The rows come from 4 hidden closed curves, with some noise, and rows from the same curve form a group. Each curve winds through 8 dimensions. The rows are also pushed far along 5 directions, which tell nothing about the answers.
(in the rows, 128 means zero)
Known rows, each followed by its group:
[100 144  49 150 171 223  51  96 126 166 132 144 148 132  92 155 123 129
 149  93 114 151  99]
j_153
[136 104 129 152 124 138  71 135 131 127 133  94 167  93 130 145 123 130
 164 159  84 112 158]
j_153
[ 77 142 110 137 114 150  62 141 124 155 159 131 156  90 117 206 145 118
  97 128  87  69 160]
j_905
[112 123 163  98  57  85 187 113 108 175 145 109 108 107 139 124 120  82
 120 113 168  76 154]
j_417
[ 95  71 129 141  93 121 134 103 117 148 124  90 144  75 117 165 137  64
 138 139 113  90 149]
j_984
[155 119 140 190 175 154 128 101 141  81  87 116  87 168 114 108 144 156
 129  91  92 206 111]
j_417
[145 142 145 156 127 110 153 105 135 139  87  97  87 163 131  81 128 144
 146  71 130 160 124]
j_984
[132 159 130  96 112 123 142 110 124 172 138 144  99 151 119 101 113 148
 132  94 188 111 105]
j_984
[131 120  68 143 166 185 114  74 130 140 111 163  86 148  89 150 120  97
 114 107 133 165  73]
j_905
[158 165 162  97 187 135 113 156 152 120 132 146 125 140 108  89 138 213
 133 140 210 183  93]
j_905
[145 120 162  74 121 112 190 183 129  99 157 122 154 100 170  84  89 140
 164 208 160 146 149]
j_984
[137  85 178 159 129  74  89 152 137  89 121  88 179  79 132 153 168 134
 124 173  93 111 168]
j_905
[175 150 177 144 119 113 180 117 122 101 129 134  66 179 144  94 136 148
 105  91 117 166 135]
j_905
[114 131 171 165 113  94  92 113 126 127 118 118 123 126 120 146 156 156
  96  92 119  91 148]
j_153
[150  94  96 163 130 109 140 116 124 104  95  81 170 121 158  91 114 103
 189 152  74 145 121]
j_153
[106 150 162 169 128 133  98 115 128 129 121 138  95 146 108 162 173 146
  64  58 113 133 152]
j_153
[138 139 189 136  69  78 175  97 108 146 126 115  97 129 154  92 117 118
 113  89 169 108 141]
j_153
[140 137 161 169 165 117 115 113 145 108  93 109  90 168 116 102 149 163
 123  70  94 160 160]
j_417
[124  97  78 124 119 158 172 117 106 107 139 126 150 129 155 113  91  74
 170 156  84 138 133]
j_153
[125 118 190 168  90  45 127 122 119  94 108 103 143 119 160 122 136 127
 102 125 106  74 162]
j_905
[ 97 116  51 108 134 164 136 111 125 169 127 131 140 111 113 148 116  71
 148 130 122 125 108]
j_153
[ 87 179 122 115 146 148  35 185 155 168 147 157 150  98 109 188 168 171
  76 113 134 119 160]
j_984
[116 109 146  70 120 107 192 170 115 100 176 122 161 115 146 114 124 129
 151 182 125  99 156]
j_417
[123 100  92 210 116  99  93  87 129 140  70  67 147 115 131 146 159  83
 145  88  36 122 140]
j_153
[131 111  71 108 123 184 120 102 120 153 126 148 127 139 119 116  76  94
 170 139 157 136  92]
j_417
[140 139 177  90 119  85 130 185 138 125 162 124 157  90 145 124 151 188
 127 176 153 122 141]
j_984
[137 112  65 121 100 157 141  85 106 158 132 133 124 147 125 130  99  66
 157 122 119 107  92]
j_417
[153 169 181 186 126  80 144 103 129 126  92 104 101 140 149  87 156 150
  98  60 142 175 126]
j_417
[103 111 142  84 141 156 151 146 126 119 164 157 126 107 111 152 128 123
 110 159 162 131 139]
j_417
[127 128  75 166 133 163 130  66 113 153 113 122 131 119 131 118 109  78
 145  98 119 159  97]
j_417
[139 149  91 188 180 181 116  84 128 120 106 129 103 158 110 126 158 144
 119  67  94 208  85]
j_153
[127 133 151  84  86 106 154 160 132 160 145 124  97 132 125 142 134 133
 119 134 149  93 138]
j_905
[111 100 104 124  84 118  86 113 112 146 146 141 159 104 123 176 124  86
 119 147 106  51 140]
j_984
[155 143 165  95  97 103 161 133 125 140 140 139  86 154 125 123 121 122
 107 126 179 102 121]
j_984
[ 80 115  98 137  85 122 105 112 116 183 138 108 157  58 122 199 146  65
 108 136 114  69 130]
j_417
[165 102 126 157 120 117 167  77 110 112 125 109 107 147 131 111 130  96
 146 116  88 139 120]
j_905
[149 115 125 140 185 141 113 175 142  79 146  96 168 110 131 145 164 137
 147 175  49 174 169]
j_417
[133 109 131 132 150 129 154 137 123  83 122 123 164 117 153  87 110 124
 158 158 130 168 138]
j_905
[144 121 164 156 103  65 175 118 119 103  93  89 135 144 166  65 121 138
 155 110 125 126 130]
j_905
[131 110  75 110 120 171 147 101 118 139 136 164  98 154 106 153 115  89
 122 131 137 130  80]
j_905
[128 102 184 138  93  42 157 148 132  99  91  99 142 117 160  98 133 105
 121 134 129 106 178]
j_905
[107 120 120 141 146 163 122 116 122 108 129 145 138 122 130 130 115 107
 121 124 123 149 141]
j_417
[116 170 167 132  98 115 140 117 133 191 123 114  65 140 108 144 156 136
  86  54 168 117 131]
j_417
[103 102 138 115  57 107 209  69  95 150 132 123  72 155 124 127 100  77
 122  94 140  53 114]
j_417
[134 145 130  84 125 144 140 165 135 123 150 178 118 131 142 124 103 143
 109 162 164 141 119]
j_984
[108  91 124 168  87 111 155  98 108 123 114 107 148  92 165 116 118  88
 140 116  77 131 158]
j_984
[140 128 184 130  83  59 150 132 124 142 130 102 121 111 144 119 154 153
 116 117 135 101 141]
j_984
[124 157 102 145 184 143  90 151 146 106 115 137 159 130 131 116 135 190
 137 134 116 165  99]
j_984
[118 168 126  74 116 135 135 135 124 152 164 205 111 131 128 136 108 150
  80 133 199 112  96]
j_984
[100 118  78 128 106 157  83 131 130 159 135 156 134 103 124 187 121  85
 104 135  90 101 145]
j_984
[ 83 115 137 111  80  92 155 126 117 168 142 109 130  88 117 168 155 111
 104 124 139  66 125]
j_417
[ 87  76 140 100  99 132 153 132 117 126 157 129 139  88 122 167 122  77
 121 165 123  85 166]
j_417
[125 139 169  91 102 125 124 156 128 141 171 142 116 116 115 159 137 165
 104 150 163  90 123]
j_153
[157 130  97 133 130 162 172  88 109 132 123 121 100 180 129  75 100 137
 183  98 119 158  87]
j_153
[115 143 102  60 141 146 176 183 136 119 143 163 137 133 145 102  90 154
 144 186 184 143  84]
j_905
[141  99 115 168 108  80 151  90 119 115  85  76 142 143 155  80 111 104
 182 112  71 108 140]
j_153
[132  82  95 152 129 157 146  78 114 114 112 117 116 126 123 133  98  50
 148 138 102 138 120]
j_984
[158 125 131  95  93 106 160 147 121 133 144 114 144 123 158  95  94 125
 173 175 145 108 114]
j_153
[105 120 114 121 129 163  87 110 123 140 146 156 139 110 103 167 119 114
 111 135 154 103 118]
j_905
[134 114  86 144 138 140  74 130 133 126 118 124 167 114 125 152 125 118
 147 156  98 117 113]
j_153
[133 135 202 126  97  64 146 148 129 115 137 106 123 110 157 119 128 143
 109 138 128  89 175]
j_905
[164 154 155  75 157 133 123 151 141 126 153 159 116 150 112 102 117 184
 130 154 205 139 102]
j_905
[ 99  80 114 151  88 125 125  59 108 152 111 121 106 135 105 149 119  73
 131  87 106  68 136]
j_153
[134 159 101  97 165 158 104 158 138 108 141 172 143 149 131 119  96 153
 127 160 154 132 105]
j_984

New rows. What belongs after each?
[126 152 138  90 164 142 156 163 125  89 166 143 163 129 151  83 100 184
 155 169 146 144 126]
j_153
[121 123 169 152 149  87  85 151 156 125 106 103 141  87 118 151 176 163
 105 130 117 135 155]
j_417
[ 86 153 173 122 114 125 107 173 136 132 142 133 127 108 122 170 150 152
  77 124 154 102 155]
j_417
[151  96  89 163 172 176 118 126 124  69 121 110 161 150 147  94 105 125
 195 148  38 179 150]
j_153
[118 112  86 145 134 151  91 146 133 139 133  90 172  77 129 173 135 112
 156 177  78 120 122]
j_417
[112 131  92 117 149 156 149 104 118 115 132 169 131 137 129 119 106 102
 114 129 150 140 101]
j_153
[ 88 118 168  78  76  72 141 179 122 125 162 134 183  60 171 135  97 118
 118 198 153  46 183]
j_984
[135 159 201 160 115  70 168 126 126 110 122 104  99 130 149 114 157 145
  82  90 130 134 152]
j_417
[110 130  93 114 106 159 136 105 120 187 137 109 110 124 111 144 117  90
 151 105 127 108 127]
j_417
[ 92 177 137 135 130 133  80 155 144 172 126 121 136 100 117 162 157 161
  93 103 158 121 125]
j_417
[121 147 114 124 172 170 108 113 140 138 121 162  88 176  86 134 154 154
 104  68 145 165 119]
j_417
[130 111  82 154 133 200 130  47 101 142 135 149 111 130 118 124  89  71
 143 103 127 159 104]
j_153
[106 103  63 143 149 160  80  98 122 127 132 138 158 119 110 173 128  68
 130 131  62 100 150]
j_417
[118  95 154 149  51  94 201  95  98 142 126  78  89 141 139 137 137  67
 129  91  81  77 157]
j_417
[127 158 107 117 173 138  88 156 140 121 143 142 175 101 135 137 128 147
 126 166 134 138 119]
j_417
[144 150  86 108 132 154 124 116 125 168 141 138 119 148 115 130 131 110
 137 110 139 137 108]
j_417
[101 157 106 106 126 148 125 134 121 152 149 133 137 133 128 135 114 121
 133 119 134  95 133]
j_417
[101  96  83 108 126 161 116  90 120 154 140 143 128 116 105 155 103  63
 142 128 116  95 152]
j_417
[130 110 127 100 126 163 162 121 119 119 148 161 101 135 113 138 110 112
 117 152 170 142  98]
j_417
[103  82  74 101 108 153 152 135 127 150 117 119 135 111 122 141 107  80
 165 164 125 122 107]
j_905
[132 126 139 122  85 105 167 122 117 158 129  85 117 132 141 109 121 106
 158 110 119 101 151]
j_417
[ 87 101  66 126 147 196  90 124 125 144 149 129 151 114  93 183 138 120
 150 138  83 113 121]
j_153
[159  94 141 164 114 120 144 121 123 108 103  77 124 148 147  95 125  98
 174 112  65 152 178]
j_417
[ 84 105 105 121 102 145 132 132 113 142 146 136 168  71 145 149 120 106
 129 153 119 119 138]
j_984
[109  99 145  91  91  64 151 156 122 127 150  95 179  82 153 127 121 107
 157 183 107  50 177]
j_417
[143 134 166 104 135 107 168 174 140 104 136 123 135 109 158  94 118 160
 141 170 148 165 143]
j_984
[170  74  83 156 162 159 159  94 121  81 105  92 132 162 134  79 105 111
 216 143  48 178 121]
j_417
[135 187 137 117 151 138 143 121 132 139 130 148 102 162 134  80 104 175
 128  90 175 150 108]
j_905
[125 153 144 160 116 114 156  95 115 129 123 136  97 152 130 126 155 115
  80  66 135 139 122]
j_417
[134 131 104  95 167 145  69 165 149 134 138 149 172 103 118 139 127 140
 140 174 144 140 138]
j_417
[160 135 130 186 144 122 170  89 119 104  92  90 117 150 153  62 119 144
 165  95 107 194  97]
j_417
[125  94  85 138 136 161 174  76 104 112 127 110 133 147 140  81  81 100
 199 124  84 133 121]
j_153
[139 116 190 129 124  58 151 154 137 105 123 102 124 126 133 120 178 156
 110 124 114 123 165]
j_417
[114 136 199 100  98  93 174 155 129 124 135 117 118 111 150  99 107 161
 127 146 190 110 137]
j_417
[170 128  85 186 153 145 102  89 129 122  93 108 118 166 125 114 138 109
 151  90  65 173 114]
j_417
[151 144 143  98 103 100 167 177 125 101 146 141 144 133 180  95 100 150
 140 174 127 127 136]
j_984
[125 150 122 141 184 139  94 183 151  86 127 123 178  97 158 125 121 151
 135 175  89 170 163]
j_984
[157  94 152 163 106  76 131 109 124  90  86 111 127 152 150  92 105 124
 147 130  95 109 142]
j_984
[101  96  95 109  80 118 155  81  96 146 145 143 133 129 130 147 101  42
 126 124 112  49 146]
j_417
[112 150 167 124  77  81 188 112 117 155 126 122  88 121 143 127 130 110
  86  95 162  97 128]
j_984
[122 121  67 129 183 222  72 130 139 120 133 155 135 143  97 155 117 116
 144 138 101 167 126]
j_417
[156 143 178 123 121 121 201 141 122 108 139 113  84 159 139  94 138 156
 125 116 150 169 118]
j_417
[ 82  93 129 109 111 149 123 146 127 131 145 128 132  94 108 185 130 113
 117 163 127  88 137]
j_417
[157 151 146 135 138 132 174 133 118  92 137 133 107 163 143 100 124 149
 121 129 137 162  98]
j_417
[119 140  37 108 149 193 106  91 119 174 143 137 139 133 107 139  88  89
 171 131 126 110  92]
j_984
[136 141 108 101 163 163 149 153 149 135 113 146  99 151 107 112 136 162
 136 129 177 197  74]
j_905
[112 101  51  95 154 166  92 107 117 129 158 152 192 101 115 149  89  79
 166 189 121  86 115]
j_905
[ 76 174 139 135 123 127  47 172 152 182 128 116 151  80 112 194 170 154
  82 107 143  95 151]
j_417
[125 114 171 130 105 112 176 109 117 118 134 121  91 139 128 122 136  95
 107  96 124 126 171]
j_417
[ 92 136 140 153 122 137 111 117 131 163 130 122 104 101  97 192 187 108
  67  83 123 132 140]
j_417
[145  80 101 132 133 130 190 100 110 100 126  99 150 124 148  84 100 104
 196 162  96 147 107]
j_417
[152 130 144 146 126 133 149 132 125 116 116 106 114 162 140  93 131 132
 150  99 106 164 148]
j_417
[117 135  77 130 152 196  87 131 123 144 142 127 166 119 126 126 108 129
 172 133 113 154 125]
j_153
[156 101 169 188 114  99  68 133 133 104 109  74 161  97 147 135 144 138
 147 141  65 128 177]
j_153
[102  99 140  96  76 110 180  98 108 147 134 124 105 141 131 109  89  90
 146 113 148  65 151]
j_417
[107 107 112 150 116 131 149 120 109 106 131 105 154 117 146 134 121 102
 143 142  83 111 131]
j_417
[161 135 132 126 144 144 147  90 128 134 108 135  83 185 103  84 119 146
 145  86 181 161  83]
j_984
[168 155 106 171 215 147  75 120 154  85  89 141 120 173 111 108 136 180
 132 115 111 189  86]
j_984
[112 166 181  64 115  71 122 198 147 152 148 135 138 121 125 126 151 198
 105 141 192  79 146]
j_417
[136 126 129 156  97 112 102  97 130 159 107 111  86 143 107 170 148  80
  96  86 100  90 146]
j_984
